There are 3 ways to turn a row about zero (a turn may also mirror it). The second row of each pair is the first, turned, with some noise. The first 30 pairs use one turn. New pairs use 3 turns, one after the other, and a turn may come again.
Some pairs, each with its turns in order after it:
-2.65 +0.65 -2.84 -0.93 -2.38 -0.94 +1.87 +1.29 -2.67
-0.72 +2.57 -0.92 +4.28 -0.93 +1.77 -1.55 +0.84 -1.13 => Z_889

+0.10 -2.31 +0.10 -1.27 +0.73 +0.10 +2.93 +3.34 +0.45
+3.99 +0.81 +1.75 +2.10 +0.61 +0.01 -0.09 -1.45 +0.45 => Z_530

-2.48 -2.93 +0.23 +0.21 -1.36 +2.36 -0.13 +0.03 +2.25
-1.06 +1.03 +0.07 -3.70 -0.57 -3.07 +0.24 +0.76 +0.43 => Z_997

-0.54 +0.20 -1.82 +1.47 +3.19 -1.50 -0.15 -2.84 +1.12
-0.51 +2.36 -2.68 -2.07 -0.60 -2.62 +1.59 +0.15 +0.94 => Z_530

-0.21 -0.95 -2.33 +3.29 +2.38 +0.30 +0.90 +1.58 +3.34
+1.53 +0.56 +2.18 +1.20 +1.17 -0.82 +4.90 -1.24 -0.78 => Z_889

+0.78 -0.47 +2.13 -1.11 -1.25 +3.28 +0.80 +3.25 -3.10
+1.63 +0.62 -1.75 +0.87 +0.28 -0.31 -4.27 -4.04 +0.38 => Z_889

+1.75 +0.75 -3.16 +0.00 -1.93 -1.37 +2.05 +0.07 -0.73
-2.36 +2.58 +2.12 +1.30 +1.41 -0.23 +1.02 -1.65 -0.66 => Z_530

-2.81 -0.57 -2.25 +3.18 -0.73 -0.09 -0.29 +2.26 +2.87
-3.21 +2.44 +2.26 -0.50 +2.30 -2.94 +0.01 -0.07 -0.50 => Z_997

-2.89 -2.31 -0.63 +1.72 -3.08 +2.46 +0.60 -3.40 -1.40
-0.92 +4.11 -0.30 +1.12 -2.70 -2.78 -0.55 +1.09 +3.31 => Z_889

-2.61 -2.19 -2.95 -0.47 +0.63 -0.69 -1.83 -0.93 +1.36
+0.71 -0.05 +1.31 +2.23 +0.24 -2.39 +1.32 +3.48 -0.27 => Z_889

-0.19 +3.03 -3.48 -3.14 -1.84 +2.97 -2.99 +0.51 -2.17
-0.83 +2.30 +1.40 +2.61 -4.76 +1.35 -1.20 +3.32 +2.19 => Z_997

+0.06 +0.68 -0.10 +2.61 -0.94 +0.85 -1.73 -1.91 -2.61
-3.26 -1.68 -0.79 -0.11 +0.64 -1.95 -1.45 +1.46 -0.92 => Z_530

+0.03 -0.03 +3.48 +0.60 +0.15 +1.67 -2.55 +0.36 +0.11
+0.69 -3.63 -1.07 -0.25 -1.76 +0.78 -1.70 +1.06 -0.13 => Z_530

-2.45 -3.29 -0.11 -2.75 -2.72 -0.03 +3.10 -1.66 -1.65
-0.24 +3.85 -1.62 +0.59 -3.07 -2.04 -2.77 +2.03 -1.93 => Z_889

+3.38 +0.14 +3.19 +1.17 -0.65 +1.80 +2.44 +2.24 -0.79
+1.08 +0.26 -1.83 -2.38 -0.47 +0.91 -0.46 -5.14 -0.10 => Z_889

+0.64 -0.25 +3.19 +1.33 +2.38 -1.73 +3.38 -2.63 +0.33
+0.79 +3.17 -0.31 +0.43 -3.93 -2.08 -1.52 +2.00 +1.69 => Z_530

-2.04 -0.26 -2.74 -3.11 -0.88 +0.03 -2.42 -1.55 -3.11
-1.78 -1.18 +1.94 -3.44 +4.10 +0.16 +1.21 +1.32 +0.79 => Z_530

-2.14 -0.56 -1.95 -1.93 +0.00 -2.47 -0.79 -3.13 +2.40
+0.18 +2.92 -0.46 -4.61 +0.38 +0.96 +1.89 +0.46 -0.81 => Z_530

+2.07 -2.71 +1.23 -1.91 +1.73 -2.25 -1.57 +2.22 -2.90
+2.88 -1.60 -3.60 -1.08 +2.95 +0.12 -1.87 +1.03 -1.69 => Z_889

-0.91 +1.43 -2.28 +0.76 -0.34 -1.00 -1.17 -2.70 -1.38
-0.47 +2.88 -1.80 +2.22 -1.02 +0.55 +1.03 +0.04 -1.03 => Z_997

+1.13 -3.25 -3.13 +3.01 +2.55 +0.16 -1.34 +3.12 +2.65
-2.39 -0.39 +3.52 -0.12 +3.76 -2.12 +4.11 +0.83 +1.79 => Z_997

-0.82 -1.99 +2.57 +0.61 -1.70 -1.65 +0.20 +1.97 -0.57
+2.05 -0.91 +2.18 +0.91 -1.09 -0.25 -0.75 +1.72 -2.47 => Z_530

+0.23 -2.87 -0.95 +0.93 -3.48 -3.44 +0.30 -1.97 +0.88
-2.02 +1.07 -0.45 -2.28 -0.78 +1.16 +2.73 -2.33 -3.47 => Z_997

-2.77 +0.29 +0.97 +1.24 +1.08 -1.58 +1.42 -3.24 -0.04
+0.28 +1.55 -4.05 -0.04 +1.49 -0.88 -0.43 -1.41 -1.32 => Z_997

-0.40 +0.93 -1.89 -3.00 -0.27 +2.45 -0.16 +0.10 -3.31
-1.29 -1.51 +1.66 -0.23 +3.86 +0.97 -0.18 -0.02 +3.00 => Z_530

+2.06 +1.79 +0.73 +1.20 -1.71 -1.97 -2.34 -1.11 -1.03
+0.97 +0.00 +0.90 +2.91 -2.10 +0.58 +0.81 -2.06 -2.28 => Z_997

+0.32 -2.03 -1.43 +2.38 -2.45 +2.03 -0.71 +0.25 -0.45
+0.72 +2.63 +2.60 -1.87 -0.51 -0.79 +1.99 +0.39 -0.52 => Z_997

-0.68 -0.82 -2.83 +1.08 -2.75 +2.00 -0.82 +1.23 -2.61
-0.05 +4.20 +2.73 -0.64 -1.43 +1.06 +0.51 +0.67 +0.96 => Z_997

+0.76 +2.05 -0.98 -3.00 -3.39 +1.85 +1.54 -0.63 +0.77
-3.35 -0.92 -0.16 +1.33 -3.60 -0.29 -1.56 -1.36 -1.30 => Z_889

-2.85 +1.83 +1.19 -2.84 +3.30 -1.02 -0.19 -3.36 +1.78
-2.27 -0.48 +4.53 -2.44 +0.98 -0.55 -1.40 +3.25 -1.50 => Z_889

New pairs, each followed by its turns in order:
-3.06 -0.06 -1.47 -2.55 -2.25 -1.47 +2.94 +0.86 +1.19
+4.36 +2.51 +0.19 +0.98 +1.98 -0.24 -0.27 +0.35 +2.07 => Z_889 Z_530 Z_889

-2.70 +0.15 +1.56 +1.72 -1.98 -1.45 -0.07 -1.15 -1.93
-2.60 -0.30 -0.10 +2.87 +1.89 -0.99 -0.20 -0.46 -1.95 => Z_997 Z_997 Z_530

-1.29 -2.03 +1.23 -1.36 -0.88 -0.70 +3.47 +2.83 +0.39
-0.97 -3.56 -0.35 -1.82 -1.43 -0.03 +1.12 +2.75 +0.92 => Z_997 Z_530 Z_997

+0.28 +1.49 +3.32 -2.74 -0.06 +0.00 +3.46 -3.48 +0.44
+0.69 -1.67 -5.80 -1.10 +0.78 -0.41 +1.46 -1.64 +1.21 => Z_997 Z_530 Z_997

-1.28 +2.38 +1.74 -1.46 -0.91 +2.47 -2.85 +2.37 +1.78
+0.66 +1.58 -3.70 +0.68 -0.08 -0.14 -4.07 -0.93 +0.12 => Z_997 Z_530 Z_889

+3.24 -2.43 -1.89 +1.78 +0.31 +3.06 +1.36 -1.65 -3.26
-0.37 +0.36 -2.32 +2.84 -1.95 +0.97 -2.70 +0.09 -4.86 => Z_530 Z_530 Z_889

-3.43 -0.82 -2.05 +2.98 -2.75 -2.51 -3.38 -3.46 +0.00
+4.23 -0.78 +1.25 -3.28 +2.78 +0.76 -4.01 +2.81 +0.85 => Z_889 Z_997 Z_889

+0.61 -1.36 +2.54 -0.22 -3.42 -1.09 +1.40 -1.63 +3.41
+0.04 -0.27 -2.11 +3.82 -2.59 -0.38 +0.12 +1.10 +3.31 => Z_889 Z_889 Z_889

+2.15 +0.58 -2.94 +1.49 +0.24 -3.00 +2.23 -0.71 +1.24
+0.82 +1.45 +0.33 -0.59 -1.38 -2.77 -4.01 +1.41 +1.10 => Z_530 Z_889 Z_997

+3.48 -0.43 -3.33 +1.74 +2.70 +2.99 +2.06 -2.58 -1.41
-0.66 +0.13 -4.15 -0.45 +3.84 -2.28 +3.85 -0.48 +1.46 => Z_889 Z_997 Z_530

+2.84 -0.95 +1.15 -2.83 +1.21 -1.64 -0.86 +1.24 +1.04
+1.49 +0.30 +1.01 -2.14 -3.88 -0.09 -0.11 +1.13 +1.27 => Z_889 Z_530 Z_530

-2.98 -0.50 -3.39 -0.49 -0.77 +0.07 +2.93 -1.54 -3.12
+4.16 -1.95 +1.00 +1.70 +0.37 +2.80 +1.34 -1.43 +2.45 => Z_997 Z_997 Z_889

+2.83 -0.45 +1.55 -0.74 -3.21 -1.99 +0.90 -2.55 -3.30
+1.83 -1.78 +4.63 -0.33 -2.01 +2.34 -1.85 +1.61 -0.90 => Z_997 Z_997 Z_997

-0.58 -2.78 -0.24 +1.99 -1.86 -0.55 +2.88 +3.42 +0.18
+1.50 +1.69 -2.68 -1.53 +1.51 +1.36 +0.54 -2.74 +3.15 => Z_530 Z_889 Z_530

+0.53 +0.90 +2.76 -0.99 +0.15 +3.27 -2.97 +2.52 -2.92
-1.11 -3.08 +0.98 +1.34 +1.18 +4.13 +1.49 -0.81 -3.28 => Z_530 Z_889 Z_997

-3.43 -0.93 +0.62 +0.02 +2.45 -2.48 +3.15 -2.25 -1.59
+0.53 -0.40 +1.51 -1.83 +2.25 -4.10 -1.15 +0.38 +3.67 => Z_889 Z_889 Z_889

+2.15 -2.52 +3.31 -1.44 +0.94 +0.05 +3.04 -2.92 +1.20
-0.48 +1.43 -2.51 +2.99 +3.09 +2.26 +1.36 +3.22 -0.40 => Z_997 Z_889 Z_889

-3.18 -2.72 +0.51 +2.40 -1.77 +3.09 -0.09 +1.55 -2.99
+3.33 +1.37 -3.54 +2.84 -0.04 -1.26 +0.73 +1.31 +3.20 => Z_997 Z_997 Z_889

+0.73 +3.16 +1.01 -2.02 +2.99 -0.65 -0.63 +1.90 -2.79
+0.76 +0.11 -0.19 -1.11 +2.54 -0.65 -3.41 +2.82 -2.98 => Z_530 Z_997 Z_889

+0.18 +2.81 -3.44 +2.33 -2.39 -0.76 +1.60 +1.88 +0.84
+1.69 -0.03 +1.66 +2.64 +2.15 +2.96 +3.35 +0.65 -1.15 => Z_530 Z_530 Z_889

+3.16 -0.51 -0.48 +3.13 +2.64 -3.46 -3.10 -2.10 -2.69
+4.16 +1.27 -2.69 +1.51 +2.55 +3.05 +0.33 -4.05 +0.61 => Z_889 Z_889 Z_997

-3.47 -2.90 +0.74 +2.08 +3.46 -1.91 -0.22 -3.43 +0.76
-1.14 -3.14 +1.03 -2.46 +1.46 -1.71 -4.37 +0.21 +3.50 => Z_889 Z_889 Z_530

-0.33 -0.22 +2.57 +3.37 -0.84 +1.19 -0.53 +0.54 -0.38
+1.16 +0.26 +2.33 -0.73 -0.21 -3.09 -0.10 +1.77 +0.83 => Z_530 Z_530 Z_530

+3.45 -2.76 +2.56 -0.84 +3.03 -2.52 +0.97 -3.28 -1.28
+3.22 -1.04 -4.50 +0.12 +3.13 +2.17 -1.23 -1.58 -2.25 => Z_889 Z_997 Z_530

+2.13 -1.35 -1.32 +2.61 -1.92 -2.12 +0.27 -0.12 +1.83
+2.04 +1.98 +0.95 +2.67 -1.65 -0.14 +0.68 +2.19 -1.63 => Z_530 Z_997 Z_997

+1.29 -3.17 +1.89 +1.90 +2.28 -2.68 -2.70 -1.00 -1.55
-0.13 +2.43 +1.88 +1.40 +2.30 +2.49 +2.23 +3.38 +1.44 => Z_997 Z_889 Z_530

+1.56 +3.21 -2.42 -2.93 -2.52 +2.35 -1.84 -0.14 +0.50
-1.59 -1.99 +1.06 -2.02 -3.55 +2.30 -1.27 +3.27 +0.41 => Z_997 Z_997 Z_530

+1.38 +2.48 +3.05 +3.01 +2.21 +1.01 -2.20 +0.52 +0.90
-2.52 -0.69 +0.05 -2.37 -0.75 +4.01 -0.21 -2.92 +0.00 => Z_889 Z_530 Z_530

+2.83 -1.82 +1.79 +1.47 -1.25 +0.46 +0.27 +2.47 +0.89
-3.41 +2.07 +1.84 +1.15 -0.83 +0.51 -1.73 +0.18 +1.13 => Z_530 Z_997 Z_530

-2.49 +0.53 -0.10 +2.93 +1.55 +3.22 +3.18 -1.48 +3.13
+2.11 +5.41 +2.13 -0.41 +1.02 -1.46 +2.75 -0.96 -0.03 => Z_530 Z_889 Z_889

-2.64 +3.20 -2.27 +2.74 +2.91 +0.43 +1.69 +1.95 +2.80
+1.14 +4.44 +3.46 +2.64 +0.61 -1.52 +1.02 -2.46 -1.96 => Z_997 Z_530 Z_530

-2.62 +0.19 +2.01 -0.64 -2.41 +0.67 -2.44 +2.15 +0.74
+0.04 +1.31 +3.88 +0.13 -1.87 -0.30 -2.44 +1.44 -0.72 => Z_889 Z_997 Z_530

-0.07 -0.90 +0.58 -3.22 -0.01 -2.00 +1.28 +3.24 +0.65
-0.17 +1.63 +1.39 +0.25 -2.70 -2.98 +1.01 -1.50 -1.96 => Z_530 Z_530 Z_997

-0.67 -3.30 -2.62 +1.59 +1.24 -3.39 -2.54 -2.14 -2.19
+3.75 +0.59 +4.12 -2.25 +3.28 -1.10 -0.46 -0.68 +0.48 => Z_889 Z_997 Z_889

